Every row belongs to one group in each of 3 separate groupings. Each group adds its own fixed numbers to the row, and there is some noise. The rows also spread widely along 11 directions, which tell nothing about the answers.
In the rows, 128 means zero.
Known rows, each followed by its group in each grouping:
[ 53 126 143  77 116 103 107  93 107 137 145 128 156 132 136 160 100 138
 121 138 102 117 147 215 126 121 103 104  92 109] : D z_737 Lusus
[126 175 101  77 122 135 125 112 174 102 173 115  85 116 144 137 132 122
 135 152  85 127 132 176 164  97 114 174 138 124] : F z_906 Lusus
[ 88 141 155 118 131 128 101 142 138 175 127 110 128 145 128 162 123 186
 107 163 106 147  86 111 104 132 139 137 130  70] : U z_889 Simag
[ 98 160 128 144  75 162 162 147 128 176 139 117 149 160 133  90 143 146
 122 158  85 100 128  99 109 149 139 177 156 167] : D z_429 sunef
[165  95 146 124 134 131  98 115 116 122  95 102  80 121  98 128 135 107
 125  93 124 162 177 119 127 118 135 114 124 119] : U z_618 sunef
[144 138 134 132 131 171 124 146 150 117 120 134  90 187 125 129 166 147
 144 102 119 163  99 108  78  71 139 174 125 133] : F z_618 Simag
[138 151 103 161 157 141 170 143  89 131 137 127 149  99 123 102 143 155
 153  95 130 154 135  81 149 136 106 150 165 169] : D z_889 Simag
[133 106 164 114 168 126 138 163 142 125 108 117 153 129 117 117 148 177
  92 194 141 173  81  73 150 106 168 119 158 136] : U z_906 Lusus
[122 167 111 126 124 141 159 148 147 134 148 118 145 128 142  86 139 136
 128 177 109 110 105 105 139 131 134 179 172 154] : D z_737 Lusus
[ 92 128 155  97 133 127 122 123 126 146 116 115 137 150 122 133 132 141
 108 167 100 128 121 145 116 117 137 145 136 107] : D z_429 Lusus
[166 124 122 123 172  99 146  97  57 114 137 120 150 110 135 138 141  69
 152 117 163 129 162 172 154 131 106 147 141 139] : F z_921 Simag
[ 65 125 101  68 114 120 119 112 134 124 166 105 138  51 125 118  85 159
 123 144  88 116 176 180 193 150 103  50 122 171] : U z_921 sunef
[134 116 117 130 114 123 141 164 151 118 113 148 128 105 144 130 124 119
 124 106 134 134  99 145 109 114 133  90 109 136] : F z_737 Simag
[186 124 120 114 161 151 131 160 170  92 105 117  70 114 113 111 161 122
 124 120 117 171 110  92 133  74 148 147 155 135] : F z_906 Simag
[144 120 113 116 119 129 133 124 132 119 136 127 104  96 125 125 127 123
 121 106 118 138 156 138 148 134 122 117 121 146] : U z_921 Lusus
[136 112 135 136 159 170  82 140 161 110 113 113  96 162 102  77 147 157
 129 123 141 153 125  63 104 112 156 113 135 148] : U z_737 Simag
[153 120 156 132 128  99 134 125 133 134 117 160 128 157 145 165 133 126
 106 145 145 132  97 130 114 134 140 124 103  86] : D z_889 Simag
[ 80 130 103 146 151 143 119 133  89 146 137 101 172 101 131  98 102 116
 155  98 146 113 151 136 118 146 107 114 144 154] : U z_737 Lusus
[184  84 167  90 194 118 126 153 162  88  72 115 107 130 101 104 156 122
  92 197 141 166  94  84 146  77 176 113 161 116] : D z_618 Lusus
[128 124 139 113 144 134 131 125 124 132 131 120 137 148 124 111 145 132
 120 155 128 123 124 121 121 124 138 139 138 129] : D z_921 Simag
[ 96 144 119 147 148 111 160 130  77 163 151 116 203 111 148 124 111 131
 138 168 155 112 121 138 155 175 119 126 155 141] : U z_429 Simag
[121 140 119  86 155 131 108 113 128 103 140 115  91 111 124 155 135 139
 140  99 109 158 135 168 131  85 106 146 123 107] : F z_921 Lusus
[ 92  96 159 123 120 141  86 149 150 151  88 127 111 139 112 141 114 156
 103 100 107 142 114 112  71 108 139  81  98  90] : D z_889 sunef
[159 102 128 152 147 127 155 185 142 124  84 136 148  97 136 101 132  92
 111 135 160 127  90  98 118 125 159  94 146 144] : F z_429 Lusus
[133 136 134 186 125 123 122 151 139 144 136 153 171 149 149 101 125 149
 125 146 187 110  87  70 118 177 154  81 120 137] : F z_889 Simag
[136 118 149  99 137 100  94  78 116 123 142 109 120 130 124 137 122 100
 112 160 136 124 175 162 168 147 136 118 118 114] : U z_906 Lusus

New rows. What belongs after each?
[134 100 188 148  48  82  75  68  67 186 119 120 122 161 112 170 129 103
  97  87 120 128 208 174 101 190 134  99  58  80] : F z_906 Simag
[107 123 134 145 152 135  68 145 156 125 112 112 128 131 121 101 114 143
 124 120 160 133 109  96  98 135 149  76 123 104] : F z_737 Lusus
[169 127 105 149 157 124 157 115  92  99 138 155 130 114 145 142 133  88
 157  78 168 142 148 139 148 123 105 150 123 157] : U z_889 Lusus
[ 78 144 113 134 117 149 149 138 128 154 157 137 172 154 155 116 121 142
 137 135 131  91 107 144  96 136 120 132 124 141] : D z_921 Simag
[119 155  76 105 126 138 129 142 132 157 141  67 105  46 131 110 109  72
 145 111  79  91 160 170 131 138 103 147 167 107] : F z_921 Simag
[110 126 115 123 125 103 157 144 108 132 133 125 166  64 143 145 110 123
 121 118 125 137 127 166 158 132 112  95 131 138] : F z_906 Lusus
[139  83 169  98 130 133  90 159 172 125  79 119  90 134 101 125 146 144
  82 140 113 158 104 105  94  95 171  85 110 105] : F z_921 Lusus
[166 129 102 111 134 107 118 121 161  94 127 135  83  89 144 154 109  71
 134 101 139 127 136 182 141 114 119 106 109  93] : F z_618 Lusus
[166 163 100 131 216  99 144 128 116  94 149  96 158  57 125  77 128 132
 141 198 176 145 122  82 231 162 131 120 210 153] : F z_429 Lusus
[199 128 133 101 140 124 103 115 174  99 113 116  58 139 118 112 152  73
 114 168 122 125 139 130 146 118 158 146 137 107] : F z_429 Simag
[203 156 112 180 103  91 199 178 111 152 115 143 137  74 158 153 142 113
 119 115 145 154  77 101 132 158 128 166 153 102] : F z_737 Simag
[127 102 129 174 106 162 100 152 153 138 100 146 128 178 139  98 128  69
 126  87 167  86 123 120  51 132 159  99  93 134] : F z_429 Lusus
[145 122 128  83  99 117 143 115 152 131 127 119 111 136 147 131 125  33
 114 175  93  70 149 204 127 115 135 161 126 110] : D z_618 Lusus
[112 120 125 115 131 145 140 159 134 138 115 136 111 121 134 161 131 145
 128 100 101 154 102 139 100  91 119 137 117 120] : U z_889 Simag
[ 98 166 128 157  88 107 173 110  78 175 161 150 169 142 152 167 124 160
 132 113 120 129 126 156 124 171  99 160 117 113] : D z_429 Simag
[132 152  90 140 103 145 122 120 180 116 155 160  92 141 170 143 103  98
 144 101 146  96 124 158 113 140 121 125  97 119] : U z_429 sunef
[ 98 152 117 110 125  97  78  70 102 133 169  95 152 109 137 110  94  91
 147 156 140  82 189 185 170 179 109  97 126 127] : F z_737 sunef
[120 132 129 127 156 139 152 140 107 129 136 126 153 136 142 142 139 136
 134 131 141 150 105 130 125 100 126 167 145 138] : U z_906 Lusus
[130 171 139 144 127  89 116  91 107 133 171 132 150 141 148 160 117 176
 137 155 165 150 115 130 164 170 118 124 123  96] : F z_618 sunef
[136 140 136 106 168 104 125 104 124 112 148 114 136 111 116 120 134 166
 119 172 132 159 140 114 190 139 126 116 153 125] : D z_906 Simag
[134 140  92 125 129 183 106 153 214 108 145 128  64 131 125  90 133 169
 129 111 117 137 111  79 114 115 144 115 127 144] : U z_921 Simag
[141 112 124 132  95 122 171 166 121 142 109 128 141  82 121 101 138 124
 108 133 103 135 136 121 152 146 139  95 142 179] : F z_429 Simag
[148 127 117  86 138 155 131 141 167 107 126 116  69 117 120 130 147 135
 120 127  92 152 125 129 130  82 133 161 137 131] : U z_921 Lusus
[ 65 142 108 148 110 141 112 108  93 153 158 133 145 121 140 152  97 144
 155  52 125 123 166 164 108 149  88 115  93 133] : U z_889 Lusus
[ 95 115 126  94 129 129  86 111 156 107 128 137  90 109 118 146 101 149
 125  90 100 139 155 158 128 110 108  67  88 115] : D z_889 sunef
[125 131 157 131 109 130 116 147 148 163 103 128 112 153 133 153 130 137
 103 138 107 128  94 109  82 120 145 147 121  73] : D z_889 sunef
[184 116 157 140 124 151  91 139 170 119 103 114  67 164  95  98 174 149
 106 125 123 172 126  54 110 113 174 135 130 125] : F z_906 Simag
[136 127 145  96 128  99 103  89  97 143 137  82 123 107 104 109 132 121
 115 181 104 132 186 139 183 167 131 127 148 130] : U z_737 Simag
[112 127 158 134 154 116 135 134  91 157 119 100 176 123 115 118 136 159
 110 163 130 149 122  95 138 138 139 140 164 117] : D z_906 Lusus
[132 122 158 143 129 127 122 100  51 161 126  98 180 178 136 114 149  52
 144 145 153  91 166 153 107 134 137 177 142 148] : F z_906 sunef
[137  99 124 154  45 116 150 157 126 185  95 125 122  76 139 137 101  64
  97  96 103  92 161 153 107 180 137  90 107 121] : U z_429 sunef
[ 97 135 131 103 112 118 116 137 157 154 126 119 128 111 147 148 100 115
 111 161 101  95 110 156 117 132 128 114 124  81] : D z_889 sunef
[109 128 127 127 151 133 127 147 133 120 135 137 152 130 139 124 130 158
 126 130 154 138  92 120 119 118 132 102 125 139] : F z_921 Lusus
[149  98 149 126 122 118 135 163 135 139  83 116 131 107 119 105 131 107
 101 146 121 131 119 104 114 126 153 106 143 123] : D z_737 sunef
[133 132 134 131  99 118 145 141 119 153 117 123 137 120 136 128 134  94
 113 143 114 112 128 149 121 142 138 142 132 127] : F z_429 Lusus
[ 89 145  82 122 165 162 138 202 172 139 121  80 147  48 138  85 103 116
 135 140 110 110  85 113 124 104 131 114 190 129] : F z_906 Lusus
[151 136 131  81 178 123 119  95 133  90 140 116  95 136 118 141 147 128
 133 146 117 159 143 147 162  86 120 160 144 113] : D z_906 Simag
[164 162 119 130 109 134 129 104 139 123 162 117  85 125 125 128 145 155
 131 123 110 159 160  99 168 142 126 171 140 141] : U z_906 sunef
[132 123 150 111  90 118 104 101 146 148 117 122 100 153 126 129 126  85
  98 151 103  96 159 160 115 150 147 133 108  95] : D z_429 Lusus
[131 136 119 122 136 142 134 151 129 139 122 101 122 112 128 119 139 110
 133 126 110 132 123 130 117 108 132 148 152 125] : F z_906 Simag
[112 126 125 122  98 184 103 150 144 159 107  74 105 142 104  52 144  80
 129 144  78  85 169 108  98 125 154 149 161 171] : F z_429 sunef
[125 105 157 100 102 116 143 146 137 134 116 143 137 146 133 136 142 144
  96 172 111 141 104 138 129 120 152 115 112 148] : U z_737 Simag
[177 147 106 140 140 137 156 130 111 116 134 106 126 120 133  93 150  64
 151 134 139 114 147 128 147 124 131 183 169 160] : F z_618 Lusus
[111 147  85 127 164 153 151 181 152 127 121 114 128  82 155 130 110 114
 146 110 128 130  77 134 102  94 117 156 162 110] : U z_737 Lusus
[ 82 117 116 156 111 152 114 115 108 150 155 129 176 161 138  88 109 117
 149 116 159  87 162 139 112 168 128  83 107 177] : U z_618 Simag
[169 121 107 106 133 136 122 128 144 131 119  98  71  93 122 124 131  75
 125 114 105 121 159 145 129 124 129 149 141 108] : U z_921 Simag
[114 114 137 115 136 124 131 140 119 146 120 100 153 107 126 116 116 128
 119 169 128 127 127 125 146 137 140 103 151 136] : U z_618 sunef
[ 79 143 117 149  72 136 127 121 119 166 154 124 161 133 131  89 113 145
 129 117 107  93 161 132 116 182 119 102 114 159] : D z_737 Simag
[132 135 110 173 119 111 147 171 120 134 119 132 150  57 127 117 113 174
 124  80 146 169 110  86 142 162 121  75 134 142] : F z_737 Lusus
[123 130 114 101 146 162 116 145 177 109 130 136  82 144 134 138 136 136
 134 121 107 139 105 129 110  80 130 141 119 128] : U z_889 Simag
[142 124 116 131 131 138 153 146 130 119 123 143 108 109 138 164 132 131
 128  75 125 167 116 138 118  94 117 148 119 124] : U z_906 Lusus
[151 146  96 113  84 139 142 141 181 139 152 117  77  90 130 114 129 135
 110 136  83 120 141 120 150 153 134 134 135 135] : U z_921 Simag
[168 119 155  99 159 102 110  97 108 112 124 102 120 139 111 118 150 106
 123 182 138 142 150 138 167 126 145 129 145 124] : F z_618 Simag
[128 123 118 152 122 118 128 120  90 155 132 112 157 112 137 109 114  82
 138 122 151 100 160 144 127 172 125 118 130 136] : U z_737 Simag
[150 132 142 152 109 115 152 116  99 139 140 142 145 152 137 143 140 139
 125 131 149 146 131 121 138 149 132 149 118 139] : U z_618 Lusus
[172 140 154 158 175 111 158 145 111 130 112 162 133 170 151 193 154 164
 123 137 183 189  46  97 105 111 140 181 133  69] : U z_429 Simag
[129 120 117  79 218 132  86 123 156  63 119 113  96 109 124 139 118 128
 155 126 153 166 110 154 145  59 119  93 139 107] : F z_618 sunef
[132 127 172 128 132  92 189 140  82 132 123 161 195 157 141 149 159 175
 103 182 143 166  76 120 142 118 140 159 137 149] : D z_737 Lusus
[153 114  98 165  93 101 157 143 140 134 127 170 127  75 174 181  91  73
 119  56 160 116 123 177 113 154 114  91  82  94] : U z_906 Lusus
[104 126 158 125 143  99 140 108  75 134 132 162 158 156 138 192 131 175
 131 103 140 169 110 158 117 115 101 126  94 103] : D z_889 Simag
[116 126 114 123 145 132 119 114 129 112 128 133 124 117 130 121 110 121
 139 105 135 126 152 145 135 128 113  99 122 136] : D z_429 sunef
[107 159 142 124 120 117 128 109 114 148 149 130 137 145 131 146 133 169
 121 144 108 138 127 123 137 143 118 158 127 110] : D z_889 Lusus
[148 109 177 158 111 133  93 128 142 145  96 147 108 210 118 130 154 150
 103 117 149 148 105  81  57 130 166 129  93  88] : D z_737 Simag
[ 95 147 118 121 127 140 144 135 135 134 144 130 143 126 142 137 122 146
 127 118 111 131 118 143 119 112 115 145 131 126] : D z_906 Lusus
[136 124 107  98 139 113 112 116 149  93 130 129  86  68 112 130 114 142
 126 102 110 163 163 154 177 130 113  63 115 140] : F z_429 Simag
[166 140 173 122 145  93 112 117 159 135 128 138 113 177 154 190 141 139
  91 195 161 151  62 119 119 125 164 171 120  36] : U z_906 Lusus
[124 158 146  99 147  90 166 136  97 120 146 133 173 121 147 159 143 180
 124 196 132 168  74 138 172 112 123 156 157 137] : F z_737 sunef
[171  76 156 132 141 119 135 132 100 115  92 138 132 132 123 139 142  91
 115 108 159 153 143 127 125 108 145 108 114 148] : U z_906 sunef
[ 75 153  91 156 122 128 137 114 100 140 183 141 183 100 152 114  92 151
 155 107 151 106 153 138 164 181  96  91 121 177] : U z_889 Lusus
[137 149 108  97 131 139  85  96 141 123 146  74  70 100 107 110 129  98
 140 115  83 125 193 154 153 125 117 147 144 115] : F z_906 Simag
[129 139 140 120 161 113 105 110  83 136 126  99 134 133 122 138 138 117
 144 126 136 146 137 148 122 121 117 154 142 101] : F z_737 Simag
[165 129 172 155  84  86  91  80 114 130 137 166 122 197 148 165 138 119
 116 126 176 130 133 141 109 166 146 119  67  96] : F z_737 sunef
[189  81 163 127 133  64 134 123 114 129 106 135 141  86 118 133 128 127
  77 175 168 151 138 108 183 182 160  53 119 120] : U z_921 Simag
[123 129 113 109 138 153 132 147 173  94 129 145 115 145 137  97 133 122
 128 133 123 121 109 128 114  91 137 132 127 157] : D z_737 Lusus
[162 137 172 125 163 107 128 111 108 132 132 117 141 171 130 149 160 143
 108 196 157 161 101  98 148 127 156 187 152  98] : U z_906 Lusus
[170 109 108 162  93 121 194 137 121  94 141 198 146 131 160 138 133 114
 133  84 170 141 128 142 146 133 123 104  89 202] : U z_618 Lusus
[139 138 122 121 157 128 108 105  97 115 140 101 119 103 100  93 142 139
 147 121 120 149 180 108 177 139 116 118 152 169] : F z_889 Simag
[124 119 121 119 120 145 145 144 141 126 128 125 126 125 127 112 132 134
 124 134 113 137 129 127 135 113 136 127 134 164] : U z_618 Lusus
[ 96 127 153  97 102 122 104 110 139 162 124 109 124 165 137 149 117  94
 110 162  97  91 131 183  89 123 137 149 113  69] : D z_618 Lusus
[110 146 103 106 133 140 116 116 158 124 154 104 116 109 127  99 115 122
 131 143 102 107 154 140 152 134 122 121 144 134] : D z_906 Simag
[169 106 128 169 131 139 134 155 127 141  86 123 100 111 110 119 136 120
 123  63 135 162 132  85  90 129 135 114 130 102] : D z_618 Simag
[146 148 123 138 119 121 138 118  93 135 144 120 128 113 120 118 145 134
 139 118 115 141 159 119 160 150 117 142 138 159] : F z_889 Simag
[162 135 121 125  86 109  92  84 150 112 142 139  65 125 132 157 118  89
 127  79 124 127 178 180 132 145 119 113  77  95] : F z_618 Lusus
[ 93 128 147 144  99 125 115 154 129 203 105  96 146 120 139 144 101 115
 103 155 116 101 107 128  86 166 146 125 137  65] : U z_429 sunef
